Every row belongs to one group in each of 4 separate groupings. Each group adds its own fixed numbers to the row, and there is some noise. The rows also spread widely along 14 directions, which tell nothing about the answers.
Some rows, each with its group in each grouping after it:
[-3,-8,15,1,7,4,-24,0,-30,-8,17,23,7,-16,-14,-43,32,-2,-11,-21,-16,-22,20,-16,38,12,6,5,18,35,-33,10,-19,35,-28,-9,36,-33,-1,-22,-31,10]	K_218 lufa K_538 J
[47,22,40,15,-21,4,-5,-16,-6,38,-54,7,-10,38,-6,16,-8,-27,-17,-11,-9,-4,0,-19,1,32,-5,-43,-25,-6,11,15,1,28,16,-38,2,28,-13,-7,4,-10]	K_348 Tizu K_612 J
[-50,-25,29,13,-2,4,-9,-16,4,-24,35,3,-14,-14,0,7,12,9,25,-27,-6,23,6,17,19,24,-6,30,-4,-1,-14,6,-8,7,-20,5,4,7,11,22,5,10]	K_348 vuf K_931 S
[5,55,11,45,10,-13,-9,-49,7,4,-31,45,21,37,-7,-1,8,-17,5,-70,26,4,-15,-67,3,14,-22,-26,-11,3,24,-10,-3,8,13,-16,16,-3,-24,-53,-32,-4]	K_71 vuf K_931 H
[-51,11,15,-9,20,8,-3,-7,14,-35,53,-28,-15,16,-36,-11,-12,-2,10,-33,-26,-13,0,-28,-17,8,-40,45,-2,7,-4,-2,-18,8,22,5,48,-55,-37,-11,-17,11]	K_218 lufa K_612 S
[-26,-2,32,-8,6,26,-11,4,-23,-8,-20,-42,-17,18,-36,-1,-2,4,2,-10,-59,-30,-17,-24,-8,20,-17,-4,1,20,-8,14,-44,18,31,-13,61,-34,-29,-17,-35,-21]	K_71 ren K_538 D
[23,60,-1,39,3,-1,-14,-19,-12,13,-3,31,46,38,-15,-9,-6,-26,-11,-56,11,13,-14,-62,5,2,-22,-32,-9,0,27,-13,-11,-3,43,-11,22,-27,-19,-51,-42,-23]	K_8 Tizu K_612 K
[34,37,23,27,-12,20,0,22,9,-18,40,2,11,14,-20,20,-34,-18,3,-9,26,42,-3,33,-24,16,4,24,-6,-40,11,-36,10,0,-4,2,-13,10,-14,51,-26,-14]	K_8 ren K_931 D
[18,25,13,5,7,7,-4,3,1,-7,-57,5,10,-18,11,-8,-14,-3,-20,-9,-23,-25,24,-24,1,7,13,-67,-12,53,20,-14,-3,-25,5,10,18,-24,2,-16,-41,-25]	K_8 lufa K_931 K
[-22,37,3,-18,4,-4,-2,-18,7,8,23,0,-19,35,-61,-39,-7,-19,-32,-1,-11,-56,18,-18,-23,-25,17,-19,37,5,17,26,-12,43,33,45,30,-41,-6,-20,-11,13]	K_348 Tizu K_612 H
[19,10,38,25,-4,-3,-9,-14,-11,6,53,7,18,43,-9,-1,16,-16,16,-40,18,32,-33,-5,14,12,-8,47,-8,-49,3,11,-27,32,8,-22,-2,16,-22,15,-19,22]	K_8 Tizu K_612 K
[0,-36,28,-52,35,-38,13,3,52,-33,-23,-19,-50,-19,25,-6,10,12,-11,-6,-17,-50,31,21,19,13,9,14,-42,6,3,-26,1,-42,-28,5,-23,13,-9,18,7,46]	K_71 vuf K_538 H
[52,22,7,-4,-17,4,-22,16,-10,8,24,21,18,0,-20,-21,10,-23,-46,-4,4,-28,42,2,34,-23,-3,-31,9,5,3,-36,-25,-17,35,10,-15,-35,28,-6,-28,25]	K_348 lufa K_538 S
[17,23,23,1,-14,-21,20,-50,30,30,-14,18,-15,27,7,7,-23,-16,-9,-21,14,4,16,-26,0,-5,-6,-38,-21,-16,51,25,12,4,35,4,-29,26,7,5,25,25]	K_348 ren K_612 J
[16,44,28,-21,16,11,12,13,13,-14,-34,-39,-18,11,-13,2,-26,-23,-20,1,-32,-36,10,-18,-35,9,9,-44,-35,30,31,7,9,-13,10,16,34,-27,-27,-23,-39,-11]	K_8 ren K_538 K
[-15,-15,17,15,18,-16,-9,-16,28,-38,5,26,-7,-7,3,-9,25,14,-4,-24,7,-16,1,8,-27,-15,8,24,9,-15,1,-52,-15,-39,-27,11,-10,2,-3,24,1,6]	K_8 lufa K_931 J
[-33,49,15,35,-10,3,-17,-40,2,6,-8,38,-9,3,-6,0,10,-29,-17,-41,10,1,45,-36,9,18,-20,-59,-24,58,24,18,21,-1,-2,16,11,-22,27,-59,-2,7]	K_348 Tizu K_931 J
[-18,18,20,-11,15,2,-4,24,-5,-18,47,-16,-14,31,-37,2,19,-34,6,-17,-21,-8,-9,22,-2,38,-6,38,-27,-15,-26,24,-6,18,-13,9,24,-7,-22,-17,9,-19]	K_8 ren K_931 K
[24,-2,22,-2,7,-7,14,-9,-33,29,-39,2,16,7,1,-17,-14,-7,22,-18,-25,11,-35,-30,33,28,26,-27,-12,1,4,55,-6,55,11,-16,33,19,-26,-9,-24,-38]	K_348 lufa K_538 K
[26,12,-10,-30,-2,-13,13,44,-2,23,33,-2,-3,13,-27,-2,-30,-39,-19,0,-24,0,28,21,37,47,-21,-10,-44,-5,-16,12,15,4,35,-4,-4,0,-3,-12,29,-30]	K_8 Tizu K_538 H
[4,-13,-4,-15,8,-17,23,13,-9,2,72,3,23,-14,-11,-25,-7,-19,-7,-2,-30,11,-16,0,-10,18,-14,30,-17,-7,-24,21,14,-1,-15,-11,19,1,-9,13,33,-35]	K_8 lufa K_612 K
[30,30,0,3,1,-9,5,23,-7,10,0,28,4,4,-19,-12,-17,-34,-9,1,7,12,8,25,4,38,38,-20,-9,-3,-11,13,40,28,-29,14,-1,22,-5,6,4,-49]	K_8 Tizu K_931 J
[23,20,7,-25,9,-14,19,22,36,-14,14,5,-32,7,-32,-3,-15,-31,-39,11,-11,-38,29,27,-51,10,-5,6,-21,-13,-9,-30,40,-19,-23,5,-6,6,-17,3,34,-17]	K_8 ren K_538 D
[-27,34,41,11,2,-12,24,-59,34,5,-43,-10,-33,40,-4,34,-6,-19,2,-29,-4,-10,-21,-28,-50,3,-5,-35,-37,-7,59,24,2,-21,25,14,-8,29,-6,-14,22,1]	K_71 ren K_931 D
[-55,-41,4,19,-2,-11,11,-18,22,-12,17,24,-17,-16,-5,12,-22,19,35,-22,-7,44,-9,26,-7,10,0,26,-2,-39,4,-21,2,-12,18,8,-22,32,6,44,40,-35]	K_8 lufa K_538 D
[-18,2,30,-4,-21,23,10,3,5,1,4,-18,-34,-9,-13,16,-45,-9,9,-4,-28,20,37,13,5,45,-23,-11,-18,20,-1,28,19,37,4,-15,19,-2,-5,17,5,-4]	K_8 ren K_538 S
[-38,15,14,11,2,14,-8,-16,7,-15,11,-9,0,-14,-4,2,-6,-5,-14,-31,-37,-11,25,-42,-7,13,-49,-25,-24,53,6,-10,-7,-35,21,-11,32,-43,7,-32,-13,1]	K_71 vuf K_612 K
[26,28,17,18,4,10,4,7,17,-13,-12,-4,10,24,-10,16,-45,-3,12,-27,3,22,-11,-13,-15,19,-20,8,-11,-24,15,-37,-9,-2,27,-17,11,-5,-46,25,-31,-25]	K_8 lufa K_931 J
[-17,-5,-3,-41,17,-11,5,23,0,5,-34,-10,-25,3,-26,-16,-16,-8,-6,-5,-59,-39,22,-10,30,38,-4,-30,-16,26,-21,22,1,15,28,6,34,-18,-21,-32,9,-42]	K_8 vuf K_538 J
[-26,7,19,18,-13,6,-5,-23,-24,23,1,11,4,6,-3,8,-9,-12,30,-35,-7,39,3,-13,57,42,-4,-26,-24,15,6,53,-14,42,26,1,13,7,13,-13,-3,-9]	K_348 lufa K_931 H
[18,-1,3,-50,27,-50,20,13,12,10,48,-11,-3,37,-11,-15,18,-37,-12,-18,-14,-26,-14,2,28,20,-5,28,-47,-35,-8,26,-1,-12,14,9,-12,9,-20,-20,34,3]	K_8 Tizu K_612 S
[-40,-25,8,17,13,-19,8,-29,-15,-7,19,17,19,6,-11,-18,18,10,24,-25,-21,14,-60,-16,-25,-3,16,23,12,-30,1,14,-13,-3,-4,3,22,20,-9,7,20,-49]	K_8 ren K_612 D
[-10,-33,-12,-39,39,-47,26,-14,26,-10,-52,15,-9,-29,24,-38,-28,36,17,-19,-16,-28,7,-18,48,10,31,-18,8,14,13,6,1,-6,1,26,2,5,-19,12,-9,-24]	K_71 ren K_931 D
[-13,24,33,66,-8,12,-29,-60,-13,-3,-43,52,12,13,-6,-19,24,10,1,-49,20,4,-9,-49,-16,-7,10,-25,45,20,16,-7,-18,36,-25,-15,28,-2,-7,-13,-49,2]	K_71 Tizu K_931 J

New rows, each followed by its group in each grouping:
[13,17,34,-20,-19,11,-2,4,13,17,-28,-31,-26,21,-7,26,-3,-30,-42,5,-50,-39,37,-12,-8,26,-39,-55,-54,33,12,2,-11,-38,41,-15,3,-12,13,-20,21,8]	K_8 vuf K_612 J
[-35,37,33,37,-10,18,-1,-35,16,-17,51,15,-16,25,-45,-9,1,-20,-17,-13,9,-1,-3,-4,-88,-18,2,23,27,-13,15,2,15,30,-25,13,22,-8,-10,11,-2,11]	K_8 Tizu K_612 K
[23,13,33,-2,-12,15,-30,13,-10,8,-15,-16,-3,15,0,24,9,-17,-9,-15,-10,1,28,7,58,4,0,-43,-41,2,26,-22,-50,-37,69,14,-25,-17,27,-4,-36,27]	K_348 lufa K_538 J
[11,8,5,-16,18,-28,35,-8,19,8,19,-4,6,18,5,-6,-44,-8,28,-32,-6,28,-20,-27,14,38,-13,23,-31,-26,7,29,24,27,9,-14,12,19,-49,12,6,-20]	K_8 vuf K_612 J
[2,-26,-19,-1,-8,-24,4,-2,-16,22,14,45,16,-11,-22,-22,10,-15,-12,-2,-25,0,-10,9,8,6,14,-15,11,-21,-26,5,10,-4,7,-3,-6,26,23,5,59,-62]	K_348 lufa K_612 S
[10,-1,-2,-6,9,-17,-20,-8,4,-7,-21,44,8,10,-28,-45,33,15,-32,-7,-3,-66,12,-2,15,-39,40,-21,62,-10,-3,-34,-38,-1,12,39,-8,-16,13,3,-23,0]	K_8 vuf K_931 D
[18,10,36,9,2,-3,10,-13,4,-2,-45,-6,-6,23,-10,16,-6,-9,9,-4,-6,4,-44,1,-36,-1,43,-20,-11,-37,26,-1,2,3,4,5,1,41,-18,18,-14,-29]	K_348 vuf K_538 S
[27,11,24,-15,-2,5,15,-2,-6,13,-22,-37,22,-12,19,2,-39,-4,-10,3,-34,-2,-2,-31,9,-5,3,-59,-32,29,48,13,-23,-32,56,9,13,-21,7,12,-38,-6]	K_348 lufa K_612 K
[-8,-2,43,-7,10,-9,17,-27,29,-20,31,-19,-28,30,-15,2,-1,-1,3,-13,1,-17,-17,2,-40,0,-12,47,-2,-31,13,12,-15,23,-16,-4,12,11,-29,30,5,35]	K_348 ren K_931 H
[32,6,-31,-2,4,-30,0,2,-15,29,13,45,38,20,-30,-35,-5,-14,-12,-31,-8,-9,-7,-30,46,10,-12,-9,16,-25,-20,-6,-12,14,44,-16,3,-1,-8,-20,10,-39]	K_71 vuf K_612 H
[47,19,37,8,0,-4,12,-7,15,-12,11,4,1,6,5,0,6,-24,-31,-1,2,-12,-3,0,-60,4,0,5,-24,-8,9,-17,23,-18,-51,-26,1,19,-13,17,2,8]	K_8 ren K_612 K
[11,-17,-7,-18,21,-34,17,-2,25,-11,-23,18,5,-24,16,-12,-11,3,-13,-15,-19,-26,12,-17,9,9,-17,-19,-24,14,0,-27,11,-49,1,-4,-2,0,-6,-6,23,-29]	K_348 lufa K_931 S
[26,30,28,21,-9,8,8,-25,-14,-1,63,-1,43,0,0,-24,-17,-6,-1,-13,23,33,-23,-31,-22,-33,16,6,16,-10,42,8,-11,16,2,11,15,-17,-2,35,-55,25]	K_348 lufa K_612 J
[-4,3,49,-11,-23,36,6,16,-22,10,42,-54,-13,10,-22,16,-12,-25,-21,19,-54,-9,10,9,-14,32,-38,1,-24,31,-10,44,-21,22,12,-18,40,-20,2,15,2,2]	K_348 Tizu K_931 K
[2,18,31,6,7,-1,-36,8,-20,-10,64,7,4,26,-22,-2,64,-43,-5,-39,7,-3,2,8,36,20,-3,34,-39,-9,-25,8,-22,4,-16,-1,2,-15,8,-33,-11,31]	K_348 lufa K_612 K
[8,-18,-10,-18,32,-42,14,-2,34,-15,-11,30,-5,-4,5,-28,-18,11,8,-27,-1,-12,2,-11,8,12,5,23,-3,-23,-8,-32,14,-8,-9,-5,-2,9,-38,15,12,-21]	K_8 lufa K_612 J
[-53,-10,41,39,8,18,6,-28,4,-40,-11,-15,-9,1,-5,24,4,11,21,-26,-36,14,-45,-21,-83,22,-31,25,-11,6,-1,-8,-4,-19,-37,-33,53,8,-31,5,7,-42]	K_8 ren K_931 S
[-3,8,-33,18,19,-32,5,-4,13,-9,36,62,27,-21,-3,-34,-27,4,10,-38,31,28,20,-6,36,12,2,8,14,-7,-3,-24,27,3,-8,17,-7,-2,-1,4,-1,-26]	K_348 Tizu K_931 H
[-34,30,57,14,-14,32,-13,-11,3,-15,-11,-27,-44,9,-17,35,0,-21,2,-1,-7,7,21,30,-17,27,24,-25,-27,21,24,24,1,10,-11,28,0,3,20,13,-13,15]	K_218 ren K_931 D
[40,44,5,15,-9,0,18,1,-18,23,26,3,40,5,-14,-9,-36,-26,-23,-6,-1,19,-15,-28,-14,-7,-5,-36,-9,-1,35,-3,6,-13,39,1,8,-9,0,-1,-28,-28]	K_71 Tizu K_538 D
[7,-1,-7,-25,27,-47,3,-23,6,7,26,41,10,19,-14,-48,29,-9,-4,-45,11,-35,-2,-33,49,-19,6,14,7,-21,-1,12,-16,17,18,19,-1,-14,-14,-40,-2,22]	K_348 lufa K_538 S
[-17,-6,37,38,-18,13,-23,-21,-9,0,4,18,-15,34,-33,23,35,-15,-1,-23,-9,5,-20,11,-25,3,-15,12,-2,-41,-5,-20,-28,-6,20,-20,-5,23,9,-1,28,-12]	K_348 ren K_538 D
[-16,-16,-4,17,-12,-11,24,-16,30,-4,-8,26,-10,-38,13,19,-46,4,3,-14,-11,38,23,8,-17,15,-24,-28,-21,-4,18,-32,37,-53,13,-12,-27,30,20,28,45,-38]	K_71 ren K_538 S
[38,21,11,14,-7,-8,-4,-3,21,-4,54,37,12,2,-9,-10,4,-21,-26,-23,32,4,29,8,2,-18,-18,14,-7,-25,6,-46,4,-20,6,-3,-32,-4,11,11,-3,33]	K_348 lufa K_538 K
[-50,7,37,29,14,12,-12,-22,16,-31,-51,2,-35,2,4,23,-9,7,44,-42,-3,32,-5,-5,-12,34,20,-7,-30,5,20,-10,6,5,-13,6,16,12,-24,-2,-28,-17]	K_8 lufa K_538 J
[22,42,6,-6,20,-11,6,3,0,-14,33,-11,34,5,-4,-18,-9,-22,-16,-17,2,-4,-12,-30,-17,-17,15,-18,-26,8,36,-12,-7,-35,15,26,14,-31,-7,-10,-46,5]	K_8 lufa K_612 H
[28,-2,41,30,-25,22,-35,-1,-30,7,-16,6,17,12,6,22,21,-8,3,-28,-4,21,7,-1,50,32,-19,-17,-14,1,-8,-6,-39,3,13,-34,1,5,15,1,-23,5]	K_348 ren K_931 S
[-5,46,32,6,5,-9,19,-39,16,-8,12,7,-5,16,-11,-10,-6,-20,-3,-21,18,-4,-8,-26,-34,-7,23,-11,-2,5,34,33,24,28,-27,28,15,3,-13,-4,-23,20]	K_348 vuf K_931 S
[-11,36,2,4,10,6,17,-4,2,-24,92,-16,34,-15,-11,-21,-31,-14,-12,-22,-9,14,3,-45,-32,-12,-44,15,-10,27,19,-1,12,-22,7,5,45,-56,-12,-8,-30,2]	K_348 ren K_612 K
[-7,-20,-20,-33,31,-56,48,-20,42,3,17,23,-4,-17,19,-26,-44,10,15,-30,-3,1,10,-24,27,6,-19,8,-23,-14,18,12,31,-11,19,8,-9,11,-22,0,35,-13]	K_348 ren K_538 K
[29,26,22,27,-26,-4,21,-45,-15,39,33,21,34,25,-2,-3,-11,-21,-9,-30,9,24,-21,-50,-5,-12,-36,-18,-9,-17,36,28,-8,13,38,-26,2,11,5,-8,5,8]	K_348 ren K_538 D
[32,-22,28,-3,-20,3,-10,22,11,15,-23,-6,-27,30,-22,22,-14,-7,-9,16,-16,1,3,54,0,21,17,4,-2,-57,-8,-26,-19,4,29,-14,-36,42,-2,62,27,-22]	K_8 Tizu K_612 J
[-25,-12,31,42,-20,24,-11,-10,-23,-9,18,-3,5,-13,-3,26,-1,-7,15,-12,-22,52,-14,12,-21,37,-12,0,-24,4,-5,3,1,-9,-14,-29,16,20,18,25,15,-32]	K_218 ren K_612 H
[-2,45,34,17,-11,34,-21,0,-29,-7,46,-21,14,24,-37,-5,4,-25,-6,-5,-4,10,-10,-1,-11,-11,26,-9,13,0,23,20,-30,23,23,29,24,-32,10,7,-56,9]	K_218 ren K_612 K
[-1,28,39,-7,3,1,13,-25,34,9,-25,-20,-31,41,-3,18,-52,-5,38,-38,12,26,3,-12,25,28,8,1,-28,-29,46,32,-4,51,46,10,-7,10,-40,20,-34,26]	K_8 lufa K_612 K
[55,23,-1,-15,-6,-5,1,31,5,7,17,10,4,9,-37,-17,-20,-28,-36,26,0,-16,12,31,-22,-11,37,-14,12,-31,-1,-28,11,-1,11,21,-14,6,1,35,4,-29]	K_348 lufa K_612 J
[-10,51,21,45,6,5,0,-36,10,-20,15,25,6,12,-16,-7,7,-23,-25,-35,10,-9,3,-42,-63,5,-29,-7,-6,32,12,-13,22,-3,-35,-15,37,-20,-16,-34,-11,1]	K_218 Tizu K_931 H
[6,-4,16,-19,2,-3,28,9,5,-4,30,-28,-1,-20,2,0,-33,-10,-7,9,-28,12,-1,0,-17,8,-9,-6,-31,8,15,4,3,-26,12,2,9,-2,-2,27,1,-13]	K_71 lufa K_538 J
[-58,-20,47,14,-8,22,-4,-25,-12,-6,-13,-28,-33,-4,-9,17,1,0,29,-13,-42,23,-16,-4,-17,44,4,1,-23,22,-5,42,-7,29,-14,-14,37,12,-6,12,3,-17]	K_71 lufa K_612 J
[36,-35,-10,-49,14,-35,24,25,4,9,13,-9,15,-5,8,-14,-20,3,-14,1,-40,-25,4,1,49,22,-31,6,-17,-11,-19,-2,-20,-30,36,-16,-3,-2,-11,15,33,-26]	K_218 ren K_931 S
[24,-4,-5,-23,11,-22,-8,29,14,-10,59,21,-3,8,-24,-30,6,-12,-25,-13,8,-23,35,26,36,2,-8,34,2,-24,-22,-32,-10,-1,5,8,-16,-16,-4,7,1,24]	K_8 Tizu K_538 H
[-16,-30,-27,-28,11,-19,9,12,12,-1,-7,28,-7,-42,-4,-42,-49,28,10,-8,-17,-4,46,6,60,13,15,-18,23,18,-7,-4,4,24,23,23,5,-18,1,21,-7,-18]	K_8 lufa K_538 H
[20,12,-36,-15,30,-27,-19,24,-30,-1,-16,45,28,-11,-27,-56,21,-11,-16,-23,-12,-37,12,-19,54,6,36,-38,16,21,-23,-9,-6,2,0,22,24,-29,-1,-52,-33,-46]	K_71 ren K_538 H
[21,36,16,-10,14,-3,5,8,-14,5,-6,-14,12,10,-15,-9,0,-41,-22,-4,-28,-21,-14,-25,-22,13,16,-37,-38,25,12,23,12,-9,1,9,33,-14,-10,-35,-14,-35]	K_348 lufa K_612 K
[31,20,-16,5,-3,-27,34,-25,21,31,-41,34,13,7,-12,-20,-60,-5,-23,2,-5,-7,-6,-30,-36,-11,13,-54,16,-14,37,-4,31,5,34,2,1,22,-12,15,20,-51]	K_348 Tizu K_612 H
[35,41,16,-13,-17,11,37,-7,-1,21,48,-24,11,20,-38,-16,-46,-31,-40,20,-28,-20,-12,-24,-72,-13,-21,-11,12,-3,21,29,9,22,22,-10,34,-16,-18,18,1,-13]	K_71 ren K_612 K
[17,10,5,-25,0,-2,-11,28,12,3,22,1,-8,7,-11,-3,-13,-17,-14,-17,-9,-13,53,21,66,27,-18,-5,-22,8,-10,-6,-19,1,37,11,-17,-25,6,1,-7,16]	K_8 lufa K_931 K
[6,-24,12,-7,-8,-5,18,2,29,-15,21,-1,-6,-56,26,-2,-22,6,-43,16,-26,-17,51,16,-20,3,-34,-19,-16,43,5,-36,13,-66,-18,-11,-13,-7,32,40,25,8]	K_71 Tizu K_931 K
[-13,-22,9,-7,12,-12,14,2,19,-11,-40,3,-26,-22,10,1,-38,14,10,-7,-25,2,21,9,15,53,-3,-10,-18,21,-11,-1,21,8,-17,-14,14,16,-18,21,17,-33]	K_218 Tizu K_931 H
[3,7,2,4,1,0,11,-13,8,2,11,-1,26,-6,0,-14,-46,15,1,-26,-21,9,5,-53,7,1,-43,-12,6,14,17,-13,-10,-6,46,-17,30,-31,-21,7,-24,-12]	K_348 vuf K_612 J
[27,41,6,6,-19,9,-4,-1,-34,21,60,21,30,21,-57,-35,24,-46,-50,7,-8,-30,-9,-15,-36,-38,7,-21,30,-4,-1,13,-12,17,17,18,22,-28,18,-22,-5,-10]	K_348 lufa K_538 S
[8,19,6,-5,26,-15,-18,5,0,-26,32,26,10,10,-18,-39,39,-14,-21,-29,3,-45,15,-12,9,-6,1,18,12,10,-18,-13,-14,-3,-29,14,20,-34,-10,-31,-27,15]	K_8 ren K_931 K
[1,1,2,-14,17,-2,15,22,44,-32,25,2,-29,-5,-29,-11,-59,11,8,-7,-1,-1,23,22,-19,13,-13,47,15,-32,-9,-40,25,18,-1,0,10,-7,-47,41,-7,-14]	K_348 ren K_538 K
[9,7,36,24,-1,-1,-29,-5,-14,-17,36,14,19,10,5,5,62,-18,-12,-27,10,0,-5,10,14,2,6,7,-23,-3,-2,-16,-34,-29,-23,2,-13,4,28,-5,-19,33]	K_8 vuf K_931 H
[4,48,21,-18,12,2,18,-2,33,-1,-19,-28,-30,36,-30,0,-49,-22,-14,-9,-18,-28,14,-21,-38,18,-8,-15,-18,6,27,14,17,26,24,8,29,-22,-48,-9,-20,-3]	K_8 Tizu K_612 K
[22,18,14,-28,-13,-4,34,0,38,17,22,-23,-10,0,7,13,-60,-20,-28,-1,-20,-4,42,-11,-3,10,-47,-25,-47,11,36,1,10,-29,57,-5,-16,-14,2,18,19,18]	K_8 lufa K_612 K
[-1,-6,37,-24,-18,12,0,-10,14,11,-37,-16,-45,-8,-5,0,-23,-1,-17,21,-27,-26,46,23,7,10,30,-48,-2,23,21,32,2,22,9,21,-5,6,24,28,3,17]	K_348 ren K_612 K
